The same things were measured in two ways. Each way mixes the same 5 hidden numbers, adds some noise and spreads widely along 4 directions of its own, which tell nothing about the thing.
(in the rows, 128 means zero)
Some things both ways: the first way, then the second way.
[118 120 125 132 116  98 117 142 115 177 122 108 122]
[107 151  83 144 120 119 166 144 143 149 192 121 160 126 122  49]

[115 164 107 147 128 172 144 149 129 131 165  83 165]
[ 98 122 134 105 103 114 151 164 126 134 211 123 134 108 123  73]

[132 100 125 116 119 138 118 128 117 117 104 141  95]
[109 143 128 146 110 141 101 164 158 125 149 113 172 138 102 108]

[105 102  86 107 133  96 148 154 124 135 151  86 191]
[132 130 129 146  66 144 100 142 121 143 187  85 133 128  84 113]

[168 127 154 132 127 130 143 146 110 151 128 105  87]
[101 145  96 145 138 109 146 147 128 144 120 130 150 130 149  96]

[ 78 124  97 149 154 121 125 189 162 144  99 148 146]
[127 153 116 164  87 142 136 101  82 131 148 121  97 134  82 122]

[154 102 157 147 101 135 146  57  73 106 108 122 177]
[144 110  75 151 103  74 139 128  71 101 105 123 176 150 125  57]

[167 107  65 131 167 163  91  88  73 138 155 149 107]
[ 90 141 121 136 149 127 121 164 147 146 154 138 147 108 142 125]

[108 141 141 155  90 137 166 148 158  82  92 113 166]
[152 127 111 146  68  79 138  97  43  97 120 130 107 150 108 101]

[118 124 134 142 148 147  78 118 100 161 109 167  35]
[ 54 184 113 134 166 158 186 133 137 157 112 170 117 130 157 123]

[123  87 144  92 115 139 122 176 149 116  89 150  39]
[102 161 107 149 118 136 139 130 115 133 160 147 143 129 101 106]

[ 73 131 155 147 136 139 122 162 151 135  96 152  89]
[124 130  99 144  97 144 171 134  96 117 182 140 138 127  91  64]

[131  78 140  96 130  69 132 136 108 154 110 122  87]
[ 99 184 106 163 105 134 131 132 150 167 163 127 151 144 108 100]

[103 105  50 131  94 117 104 128 147 108  96 140 168]
[112 144 104  99 112 129 118 129 161 109 186  92 127 136  90  73]

[ 92 195 152 182 119 156 147 160 143 147 139  90 156]
[122 110 136 143  61 125 151 155  80 132 173 126 152 133 104  97]

[141 141 184 158 149 178 164 163 121 151 136 104 136]
[ 86 134  78 108 132 120 167 147 157 124 117 114 136 149 138  64]

[117 135  88 160 165 141 130 136 105 173 163 104 201]
[100 152 125 144 105 116 150 129 123 152 186 125 124 120 128  89]

[134 148 165 178 145 121 156 158 134 133  91 138 105]
[139 109  81 138 106 114 134 115  68 112  59 115 122 149 127 108]

Other things, the second way, with their names:
(252): [113 137 109 147 124 103 108 132 108  99 122 138 163 132 116 114]
(203): [ 98 133 102 107 111 140 139 141 153 147 166  72 107 131 109  95]
(103): [129 171  79 145 105 107 114  95 128 129 110  91 111 167 109 106]
(21): [120 133 129 172 112 131  82 145 110 137 100 127 164 136 116 156]
(100): [ 91 181  84 134 161 128 127 119 148 112  88 140 140 160 137 108]
(299): [124 179 101 148  88 122 118  86 106 125 128 105  92 158  99 124]
(339): [ 87 182 141 124 117  93 130 118 135 143 199 142 103 118 127 121]
(170): [102 162 127 133  91 141 152 129 105 121 140 146 115 152 100 107]
(423): [119 153 137 161  89 161 132 101  67 129  75 140  84 149 115 166]
(166): [127  97  87 130 107 135 173 143  84  92 119 126 139 132 111  55]
(127): [108 152  91 133 120 176 201 124 107 131 185 141 115 124  89  55]
(260): [ 95 141  84 127 143 128 132 144 154 128  75 130 150 158 143 103]
(153): [ 84 126 126 133 102  96 110 165 139 150 149 129 181 139 146 106]
(304): [ 92 139 103 131 124  94 122 140 147 167 105 110 133 141 155 118]
(278): [132 126  83 154 109 118 164  99  45  91  83 146 113 134 122  91]
(81): [129 145  96 154  77 140  79 145 152 116 130 110 194 165  83  95]
(320): [138 153  77 183 112 100 119 108  92 120  97 131 159 151 114 107]
(266): [ 87 153 110 147 132 158 139 144 119 150 101 143 126 132 142 136]
(259): [127 145  85 138 105 139  88 145 173 136 177  80 157 140  88  85]
(219): [105 111 143 168 122 143 116 155  73 121  78 182 169 122 148 160]
(353): [109 140  93 112 101 168 132 174 199 134 181  83 166 150  77  58]
(415): [136 140 101 145  62  98 132 137 111 122 207 116 170 149  81  48]
(396): [114 173 116 178 114 107  90 118 129 141 109 142 162 148 118 134]
(199): [114 153 138 131  72 104 134 131 110 131 215 127 116 134  92  91]
(183): [ 74 179 127 128 128 171 139 146 160 152 128 140 128 146 113 129]
(359): [119 184 101 138  80  87 107 114 162 149 239  85 139 143  86  65]
(435): [ 93 130 122 122 117 135  97 165 150 130 105 107 154 145 131 130]
(126): [116 178  85 159 119  48 118 104 131 149 146 109 136 145 135  97]
(77): [142  97  96 199  89  99 158 168  60 128 149 163 211 113 128  55]
(136): [129 121  93 125  80 140 168 140 105 105 160 111 143 150  93  40]
(66): [124 154 127 151  74 121 131 106  78 106 143 142 116 150  80 112]
(247): [101 152  78 127 117  92 118 145 179 149 184  99 174 145 112  61]
(59): [145 121  80 125 110 164 163 127  90  96 128 109 104 131  89  78]
(358): [ 94 174 126 153 117 149 130 112 117 144 114 136 105 139 113 141]
(253): [ 73 146 116 133 136 139 158 141 125 156 138 152 121 118 142 111]

Some of these things the first way, each followed by its name:
[110 100  87 116 169 134 155 189 126 169 168  87 214]  (203)
[171  86 193 142 181 110 162 121  92 128  89 163  75]  (320)
[189 128 158 116 117 100 177 178 124 142 133  73  76]  (304)
[ 87 126 153 137 103 172 111 126 129 118  95 145 124]  (166)
[108 160 134 147 119 132 163 153 142  99 130  93 142]  (199)
[156 160 216 149 133 144 147 135 104 149 123 111  43]  (77)
[153  94  98 140 109 220 112 160 148 110  93 159 128]  (252)
[151  66  91  90 105 129 103 101  98 117 111 136 106]  (21)
[137  73  75 119 150  68 122  98  89 140 119 138 160]  (259)
[ 89 127 138 142 137 134 103 140 126 155 106 150  93]  (183)
[116 112 125 151 201 125 119 120 100 140 117 173  92]  (358)
[121  71  99 133 128  91 148 153 131 142  90 132 197]  (103)
[137  81 106 122 153 108 187 157 119 134 144  82 240]  (359)
[ 96 109 138 146 174 126 133 149 114 168 130 133 157]  (353)
[ 77 130 142 152 103 144 137 164 167  98  71 153 128]  (66)
[130  91 171 127 113 104 137 121 117 114  70 155  83]  (81)
[157 118 114 141 126 147 121  98  94 121 123 129 119]  (435)
